There are 4 ways to turn a row about zero (a turn may also mirror it). The second row of each pair is the first, turned, with some noise. The first 36 pairs use one turn. New pairs use 2 turns, one after the other, and a turn may come again.
In the rows, 128 means zero.
Known pairs, each followed by its turns in order:
[168 100  82 157 164 161  82 159]
[117 151 118 184 185 172 136  98] => j_618

[168 163  95 130 161 136 128 129]
[116  81 118 104 106  99 144  98] => j_282

[165 178 178 101 156  88 133  91]
[168 118 113  63 164 162 170 130] => j_729

[147  85 157 172 118 130 159 170]
[ 84 165  86 152 128  90 159 113] => j_729

[119 158 106 108 128 130 114 170]
[126 113 136 167 126 102 124  90] => j_282

[105 127 159 174 176 126 132  94]
[160 129 176 170 104  99 144 108] => j_618

[ 87  99 121 149  90 160 152 116]
[139 112 136 134 164 172  94 159] => j_282

[ 82 110 177  97 126 132 162 166]
[157 152 171 183 123 126 127 172] => j_282

[ 79 152 134 113 112 160 152 153]
[132 100 121  90 155 106  87 118] => j_937

[ 98  80 145 113 103 171 162 137]
[ 89 158 110 178 153 137  99 157] => j_729

[155 158 114  91 149 163 178 144]
[119  70 152 149  82 122 154 135] => j_282

[ 90 128  84  95  95 175 120 168]
[ 92 115 178 162 133 102  73 157] => j_729

[104  87 164 123  89 117 159  90]
[ 91 142 100  99 182 139 163 142] => j_937

[114 124 113 151 100 166  78  89]
[115 128  86 106 137 151  70 126] => j_282

[161 171  94 172 104 163 103 162]
[150  75  78 142 133 135 118  70] => j_282

[114 115 148  79  84 120 164 113]
[ 85 118 104  78 153 150 143 101] => j_937

[144 130 124 129 110 161 141  82]
[132 101 127 131  92 161  99 116] => j_618

[127  82 124  88 111 180 147  92]
[123 147 100 153 157 150  59 140] => j_729

[106  95 177 165 143 129 167 137]
[132 162 203 132 117 115 112 137] => j_618

[129 157  91  92  80  95 107 130]
[101 110 104 158 117 163 102  67] => j_937

[165  92 100 113 177 174 110 109]
[165 152 114 153 139 186 125  83] => j_618

[129 101  97  88  98 159  85 105]
[133  98 102  95 140 188 143  90] => j_618

[143  99 100 168 108 118 152 145]
[139 107 112 128 177 157 160 129] => j_282

[164 119 172 156 113 120  93 166]
[ 89 183 166 139 113 121 104 154] => j_937

[123 149  88 135 161 133 106 144]
[168 100 141 162 105 124 107 126] => j_937

[ 81  89  94 157 106  98 105  83]
[138  90 115 172  63 168 114 117] => j_729

[166  97  85 138 117 120 109  85]
[158 107  91 127 104 124  84  84] => j_729

[146 126  84  85  81 107 137 159]
[ 81 122 127 182 144 153 163  96] => j_282

[ 90  93 132 139 156 179 146 106]
[144 184 127 167 117 147 104 153] => j_729

[159 127 108 128 158 159  92 143]
[160 141 172 149 103 116 128 114] => j_937

[ 97 176 145 154 124 144 121  77]
[144  78 145 158  70 119 153 139] => j_618

[174 118 122 140 135  95  88 149]
[ 89 146  99 141 160 109 134  91] => j_618

[ 82 151 122 121 105  93 141 133]
[108  95  91 121 144 154  93 134] => j_937

[ 80 173 164 128 112 114 114 132]
[112 114 173 139 135 166 170 142] => j_729

[105 163 160 129 130  77 120  95]
[136 147  76 124 128 180 109 149] => j_937

[ 96 162 150 103  87  81 164  77]
[138  82 125  78  74  77 111 150] => j_618

New pairs. What belongs after each?
[ 78 104 127 148  98  81 113 166]
[192 148 110 132  82 115 119 164] => j_282 j_937

[113 135 171 160  99 158 119 111]
[163 119 119 134  81 157  93 132] => j_937 j_937

[ 97  93 137 136 161 158 166 173]
[182 123 117 146  65  97 132 112] => j_618 j_282

[169  97 154  82  96 174 171 106]
[ 71 138 149 197 144  91 117 124] => j_282 j_729

[121  91  90 175 119 151 129 135]
[139  91 127 153 105 138 154  84] => j_729 j_729

[133 114 105 113  89 112 143 164]
[157 117 113 130 139  87 136 166] => j_282 j_937

[147  85  95 112  87  87 136 144]
[179 111 157 125 129 184 133 116] => j_618 j_937

[155 167 167  97 128 117 157 158]
[123  89  92  74 123 144 150 138] => j_937 j_618

[ 94  88  99 157 139 107 122  91]
[ 70  91 134 130 137 163 104 119] => j_729 j_618

[107 178 122 153 133 155 131  79]
[149 127  81 139 166 168 150 151] => j_618 j_282

[155  87  97  97 178 155  83  96]
[105 171 149 141  61 130  78 123] => j_937 j_618

[110 175 140 137 148  92  78 153]
[111 165 133  74 102 137 137  85] => j_282 j_282

[164 145 145 109 100 101  90 135]
[ 87 127 169 123 156 145 110 120] => j_618 j_282

[138 142 113  80  95 164 174 146]
[132 118 107 120 158 188 171 112] => j_937 j_937

[130 133 124 118 139 122 131 123]
[137 118 129 126 127 118 128 118] => j_618 j_729

[ 94 160 139  84 165  79 168 126]
[ 85 152  62 116 154  92 104 131] => j_618 j_618

[143 133 167  86 149 139 147 136]
[121 109 154 151 100  78 124 114] => j_729 j_282

[ 82 180 111 177 133 178  89 163]
[ 90 142 176 130  54  73 132 122] => j_729 j_618

[128 148 178 152  93 177 116  87]
[ 95 103  59 164 114 144 101 101] => j_282 j_282

[ 92 134 147  95  89 168  93 146]
[131 130 170 148  98 126 143  64] => j_282 j_729

[ 99 111 107 160 174  79 125  97]
[123 159 110 154  92 156 176 178] => j_618 j_937

[140 167 124 116 154  96 115 132]
[113 110 134 147 145 124 101  88] => j_937 j_729

[134  92 162 160  96  98 117 149]
[138 177 180 118 118 118 103 137] => j_618 j_282

[167 121 170 180 171  90 158  94]
[ 85 133 110 127 168 125  93 210] => j_937 j_618

[103 109 112 104 165  85 135 141]
[120 130 120 197 143 139 144 122] => j_729 j_282

[ 85 103 152 168 155 140 163 131]
[126 190 106 124 177 115 131 142] => j_937 j_618

[167 151 138 178 172 161 120 145]
[135 151  56 117  86 155 133 120] => j_729 j_937

[150 167  88 109 128 131 158  99]
[110 114 102 166 143 126 174 108] => j_937 j_937

[130 115 100  92 172 155  95 162]
[128 108 149 120 178  67 135 113] => j_282 j_618

[ 94 123  81 155 170 132 145  79]
[ 97 164 137 159 127 135 107  56] => j_618 j_618

[129 158 107 149 112 103 164 152]
[121 137 136 136 179 105 159 127] => j_618 j_618

[ 85 111 112 117  79 164 148  86]
[ 96 111 162  78 130  83 140 157] => j_937 j_282

[162  87  88  86 122  80 142 137]
[160 104 209 123 148 135 119 145] => j_282 j_282

[111  77 179  83 126 175 119 113]
[192 132 147 130 139 106  62 105] => j_729 j_937

[140 118 159  78  92 174 139 141]
[ 76 100 163 148 162 154 126 153] => j_282 j_618

[ 94 171 133 148 120 150 111  81]
[101  98 106  92 117  91 143  94] => j_937 j_282

[108 125 167 154  78 100 107 100]
[150 117 122 123 177  72 164 130] => j_729 j_937

[ 91 104 141 105 100 130 147 112]
[141 116 165 140 144  89 107 139] => j_729 j_937

[140 131 111 170 157  88 179  95]
[ 81  67 134 157 114  88 133 130] => j_937 j_937

[ 88 114 158  79 155 132 177 154]
[ 68 168 171 137 118  95 139 146] => j_282 j_618

[170  89 142 138 174 142 158 118]
[104  96 112 173  80 126 156 116] => j_618 j_618

[157 168 138 157 106 139 154 172]
[ 95 126 180 155  99 117 161 133] => j_618 j_729

[ 89 159 161 118  93 163 109 152]
[177 151 146 135 114 187 114 111] => j_937 j_937

[123 107  84 118 178 175 169  95]
[113 127 131 112 125 142 214 166] => j_937 j_282

[174 136 157 114 162 137  84 130]
[ 82 129 109 126  72 131 133 152] => j_937 j_618

[149 150  79 154 150 104 136 131]
[137 126 144 180 113 130 130 165] => j_618 j_937

[159 144 115  89  93 142  87 146]
[147 123 149 164 117 104  82 168] => j_618 j_729

[168 151 135 144 178  99 119  93]
[118 129 116 112  88 128 171  77] => j_729 j_937

